All groups share one centre, and each spreads out both ways along 8 directions, with some noise.
In the rows, 128 means zero.
Some rows, each with its group after it:
[136 171 115 136 135 143 113 136 151  96 136 125 149 141]
k447
[123 119 129 114 142 110  76 104 136 188 128 136 135 134]
k221
[104 132 116 146 126 142 113 108 109 135 132 127 133 135]
k182
[128 131 102 137 150 133 146 128 128 138 127 173 143 131]
k236
[147 194 196 117 131 103 121 133 161  87 134 140 166 123]
k182
[123 139 143 115 163 135 157 146 128 117 122 156 151 156]
k447
[ 83 155  92 121 141 131 167  91 123 161 115 140 166 177]
k236
[ 95 139 136 125 135  87  92 136 147 144 132 104 146 141]
k236
[ 94  94 107 163 158 125  74 138 117 187 122 153 155 112]
k447
[169 123 168 103 136  95 125 135 150 141 129 151 123 120]
k182
[179 143 147  90  91 125  72 119 157  90 172  62  48 140]
k447
[ 66 111 131 117 162  89  74 186 136 141 136  77 137 144]
k221
[129 152 144  93 128 128 129 112 136 151 113 112 145 126]
k182
[135 106 145  68 130 138 141 152 129 120 124  69  88 149]
k182
[149 122  61 102 140 180 113 121 123 133 155 121  66 151]
k236
[107 106 110 118 125  96 132 162 126 146 128 102 113 104]
k447
[152 118 133  86 119 148 123 103 118 162 126 119 107 108]
k182
[153 162 142 130 126 140 117 148 148  82 137 129 131 121]
k447
[ 95 121 124 135 161 122 136 177 148 110 116 112 155 174]
k221
[114 132 170 155 120 112  90 118  97 106 157 144 117 112]
k236
[101  82 113 134 123 140  32 106 111 185 140  80  98 123]
k221
[156 130 154  87 137 109  65 216 203 106 114  45 137 115]
k236
[ 75 127 110 134 143 122  86 110 125 152 136  97 136 177]
k221
[191 111  78 140  85 159 156 111 158 147  91 128 133  82]
k221
[ 40 164 146  74 149  78 154 161 128 132 127  64 154 158]
k221
[114 206  74 178  67 105 113  83 138  88 163 102 131 111]
k221
[ 85 135 189 152 140 120  98 140  97  84 158 116 131 154]
k236
[138 137 110 100 125 108 116 140 150 132 141 102 105 133]
k182
[107 136 124 136 179 201 102 131 102 125 137 165 148 158]
k182
[126 139 137 132  96 177 115  64  78 136 137 122 113 101]
k182
[ 93 129 114 127 107  80 105 109 137 181 116  91 141 120]
k236
[111 129 151  77 144 117  94 118 110 172 144 118 107 121]
k221
[111 102 117 107 124 106 129 114 105 174 131 123 102 114]
k447
[130 140 181 155 103 138 114 124 110  95 129 118 143  94]
k182
[106  91 125 135 131 136  89 120  98 154 141 123 107 125]
k447
[ 85 158 135 116 159 158 143  96 133 139 108 119 174 222]
k447
[106  88 129 110 103 144 131 178 124 125  93  40 128  86]
k221
[ 59  58 145 179 145  54 120 170 117 170  99 131 171 115]
k236
[127 152 136 135 164 134 180 188 141  81 119 173 173 115]
k447
[136 143  98 105 118 109 139  91 150 192 109 142 144 117]
k236

New rows, each followed by its group:
[ 93 121 110  93 114 118 153  90  93 167 130 100  99 141]
k447
[ 89 125 126 145 129  75  89 135 168 173 101  97 184 138]
k221
[117 101 150 126 104 105 148  93 109 142 123 115 108 143]
k182
[145 158 106 126 138 122  87 130 129 116 180 157  91 119]
k221
[141 175 126  59 165 170 111 134 154 159 119 134 149 127]
k182
[ 91  82 127 106 131 127 126 148  99 134 133  77  83 153]
k447
[123 133  99 116 148 151 100 140 130 135 138 123 122 129]
k182
[126 166 131 143  79 103  98  79 134 141 137 100 140  93]
k221
[138 151 124  98 164 173  98 125 131 156 125 157 155 117]
k182
[ 60 130 182 149 137  80 108 141 114 121 125  97 165 153]
k236
[139 139 182 134 113 105 135  98 123 117 132 143 133 132]
k182
[126 147 137 156 170 169 123 140 116 101 130 187 165 138]
k447
[109 140 102 123 104 138 138  90 116 148 121 105 124 126]
k236
[149 183 112  79 167 116 103 130 178 171 126 159 160 127]
k182
[106 104  68  85 146 144 129 140 152 168 105  69 116 184]
k236
[137 203 112 116 182 144  94 133 155 117 159 186 162 158]
k182
[ 86 188 125 129 141 117 176  91 138 113 125 135 172 216]
k221
[150 140 150 125 154  97  96 140 149 142 143 179 137 116]
k236
[133 152 117 148 117 130  80 149 157 104 139  89 138 125]
k447
[140 112 108 120  91 112 118  98 114 137 155 102  64 111]
k182
[ 92 149 126 146 143 118 145 128 124 124 121 141 166 147]
k236
[ 74 134  88 135 144 109 158 134 144 159  99 116 181 157]
k236
[129 100 138 119 109 143 118 109 108 162 108 109 124  91]
k182
[118 118 157 139 114 129 129 124 111 111 128 113 127 136]
k182
[168 174 145 106 115  91 174 132 171 132 108 161 164  87]
k221
[154 124  89 105 108 137 164 123 152 164  93 112 134  99]
k221
[105 157 169 156 131  96  42  70 124 156 164 146 144 155]
k221
[132 108 175 176 138 110 113 212 132  71 122 143 161  72]
k236
[145 120 102 145 149 152  76 144 124 147 142 163 129  87]
k182
[ 90 121 116 166 156 192  78 108  92 124 142 135 140 166]
k447
[180 145 178  79 104 113 144 152 148  70 145  88  76 125]
k447
[151 162  36  89 133 147 134  76 145 181 143 152 103 145]
k236
[135 189 112 137 142 138  90 134 143  92 170 149 135 129]
k182
[132 161  98  92 133 131 109 153 175 126 123  82 135 146]
k236
[122 149 141 139 117 124  92 114 152 137 114 105 162 127]
k447
[145  85 133 147 116 111 124 151 125 148 111 142 128  71]
k236
[ 76 188 163 165 118  87 121 115 118 100 143 133 182 122]
k236
[140  75 125 140 138  96 103 198 159 144 103 116 135  83]
k236
[130 181 182 101 120 146 150 129 153  94  96  86 177 140]
k236
[ 94 102 154 151 122  93  70 189 134 101 138  64 119 112]
k236
[133 131 108  78 158 160 139 104 137 157 121 128 113 191]
k236
[ 99 105 132 126 137 126 138 159 107 122 128 113 125 125]
k447
[165 138 123 133 121 141 111 152 144 106 134 138 123  83]
k236
[101 105 119 107 147 103  83 173 137 156 125  88 122 109]
k221
[137 162  99 174 103 127  71 119 127 124 159 146 136  66]
k182
[133 126  91 101  84 170 135 116 129 127 115  51 106 111]
k236
[113 201 119 117 197 204  94 127 136 132 130 180 202 151]
k182
[109 131 126 189 115 170  50  88  96  79 179 112  93 172]
k221
[103 156 153 149 131  87 105 117 124 129 152 149 153 125]
k236
[113 190  60  87 159  92 109 153 189 134 151 103 134 176]
k182
[110 194 160  90 151 139 141  88 139 124 131 128 158 197]
k236
[171 236 114 106 145 162  56 173 171  61 185 136 131  82]
k182
[114 146 131 129 122  99 143 146 157 127 106 108 165 121]
k221
